The same things were measured in two ways. Each way mixes the same 3 hidden numbers, adds some noise and spreads widely along 3 directions of its own, which tell nothing about the thing.
(in the rows, 128 means zero)
Some things both ways: the first way, then the second way.
[129,111,134,107,109,128,118,130,131,125,133]
[162,124,86,115,91,124,129,149]

[154,140,107,200,177,115,140,149,89,189,155]
[141,137,96,167,109,140,75,119]

[112,126,122,93,106,150,104,124,132,113,115]
[170,153,93,104,92,95,147,147]

[148,110,137,116,144,120,133,176,127,129,143]
[128,157,83,123,100,126,96,134]

[113,144,123,121,98,143,115,124,130,138,124]
[173,158,133,137,118,113,148,128]

[140,101,148,149,132,115,133,131,133,144,134]
[140,107,108,125,107,155,124,158]

[137,98,138,125,147,111,139,160,135,134,140]
[102,116,107,125,125,163,118,143]

[145,102,131,103,127,153,108,117,88,119,134]
[163,109,71,76,90,181,150,109]

[118,97,89,94,156,132,125,142,150,93,109]
[171,132,47,98,79,98,150,122]

[139,148,137,137,116,126,123,156,116,159,150]
[138,164,116,158,122,123,95,126]

[125,128,128,93,95,155,99,101,100,116,124]
[128,87,110,89,108,167,170,162]

[127,95,147,130,103,123,129,108,132,115,133]
[146,85,105,114,115,154,172,140]

[113,98,108,125,147,119,140,134,165,110,118]
[158,90,95,114,113,162,163,114]

[122,147,147,135,99,123,121,149,131,159,136]
[166,166,121,161,103,103,91,150]

[104,101,106,152,136,113,139,114,148,119,125]
[192,106,81,141,104,94,172,108]

[109,104,154,108,62,132,126,90,136,112,127]
[150,88,115,115,107,118,181,172]

Other things, the second way, with their names:
(382): [130,122,129,125,116,166,117,164]
(505): [167,137,118,202,126,135,87,97]
(273): [133,118,76,95,82,119,134,175]
(215): [150,165,124,143,117,82,132,154]
(377): [200,104,125,145,122,108,193,123]
(571): [130,166,110,108,107,174,93,137]
(655): [150,101,87,130,123,130,176,94]
(206): [173,95,107,128,110,127,188,121]
(227): [163,117,90,95,89,121,164,158]
(356): [125,113,99,160,128,107,140,123]
(16): [182,107,99,154,98,95,149,136]
(47): [118,140,121,196,134,89,81,150]
(193): [116,121,98,75,88,162,133,189]
(177): [158,137,133,161,91,99,87,200]
(127): [133,99,75,124,110,166,121,102]
(551): [143,152,127,110,96,152,110,176]
(545): [176,142,63,94,74,92,148,139]
(374): [183,109,105,102,102,117,191,142]
(620): [141,127,118,147,135,147,144,102]
(597): [171,128,138,134,115,161,134,137]
(6): [107,147,81,125,117,156,99,111]
(46): [109,182,86,114,96,118,82,166]
(543): [121,140,115,101,99,170,100,181]
(671): [167,87,117,148,119,155,149,120]
(540): [179,108,142,144,125,141,179,128]
(656): [130,161,90,96,113,166,123,115]
(331): [144,111,55,105,98,115,156,115]
(134): [135,143,126,155,119,152,91,140]
(478): [155,108,99,181,108,90,108,151]
(477): [144,119,131,146,117,119,130,177]
(165): [193,129,134,167,123,155,132,97]
(523): [129,117,90,117,93,98,130,182]
(188): [112,144,113,153,131,122,120,129]
(457): [148,136,86,127,117,93,163,116]
(550): [147,141,117,167,149,137,143,69]
(156): [162,165,144,147,122,103,142,151]
(9): [168,122,153,165,120,145,123,149]
(531): [174,120,81,137,105,94,158,104]
(611): [109,99,77,105,125,171,155,99]
(60): [146,132,88,144,121,152,112,91]
(422): [123,118,59,110,101,175,100,108]
(607): [152,91,88,121,97,117,153,148]
(662): [210,125,130,152,105,122,146,139]
(186): [145,131,89,132,94,145,79,145]
(305): [159,109,93,152,116,74,166,130]
(267): [144,116,121,138,117,65,177,184]
(257): [127,134,87,113,102,138,117,149]
(410): [142,111,116,168,120,169,79,129]
(497): [142,111,57,89,103,181,148,83]
(98): [132,97,107,127,114,176,116,138]
(228): [139,131,61,105,82,132,107,142]
(140): [167,153,121,156,121,78,154,131]
(702): [127,79,69,99,115,189,157,100]
(481): [159,102,128,141,113,142,146,154]
(83): [129,125,72,118,97,190,77,110]
(157): [152,101,129,170,132,159,123,126]
(65): [149,130,59,93,90,157,130,98]
(116): [129,133,99,115,111,137,130,149]
(486): [148,90,87,129,124,130,180,101]
(391): [139,149,58,118,91,118,105,124]
(455): [198,148,158,170,114,139,113,147]

Some of these things the first way, each followed by its name:
[115,129,106,180,144,117,131,89,120,148,128]  (16)
[148,127,156,102,100,120,113,159,118,140,156]  (186)
[130,92,126,124,144,137,119,109,124,113,120]  (545)
[118,137,112,91,105,165,92,102,106,116,108]  (227)
[124,118,120,142,137,106,141,150,146,140,137]  (620)
[128,147,145,125,89,146,103,115,111,158,135]  (597)
[127,127,99,216,175,95,151,122,120,168,142]  (478)
[108,156,121,164,96,139,116,97,111,159,122]  (662)
[158,134,147,106,133,147,105,158,94,160,136]  (571)
[138,111,146,129,119,127,121,135,114,132,137]  (116)
[173,122,153,126,148,123,122,159,68,156,165]  (83)
[127,120,120,116,131,137,118,129,135,117,117]  (523)
[136,144,153,138,89,129,114,106,99,152,139]  (215)
[157,100,154,92,125,128,118,162,122,127,138]  (656)
[103,123,123,146,95,138,128,88,122,132,120]  (267)
[121,93,127,95,126,129,123,144,143,105,120]  (273)
[152,133,158,109,116,154,96,132,91,149,134]  (543)
[119,132,149,145,76,118,126,103,117,145,144]  (140)
[91,149,98,143,82,146,116,86,129,128,115]  (377)
[134,91,156,127,99,107,139,115,125,124,148]  (457)
[112,180,132,159,85,139,113,118,121,178,130]  (455)
[130,134,132,115,124,144,111,146,121,144,135]  (382)
[127,136,87,189,182,106,145,147,123,158,139]  (550)
[157,112,107,170,215,123,135,153,95,165,136]  (6)
[145,150,150,122,96,125,120,156,101,161,156]  (134)
[128,134,125,158,109,120,133,113,113,145,149]  (671)
[145,132,123,184,160,100,148,154,117,179,150]  (410)
[118,99,121,163,117,122,133,85,130,130,129]  (206)
[151,113,135,147,156,132,129,129,82,150,151]  (391)
[117,135,124,145,107,106,145,146,139,147,146]  (157)
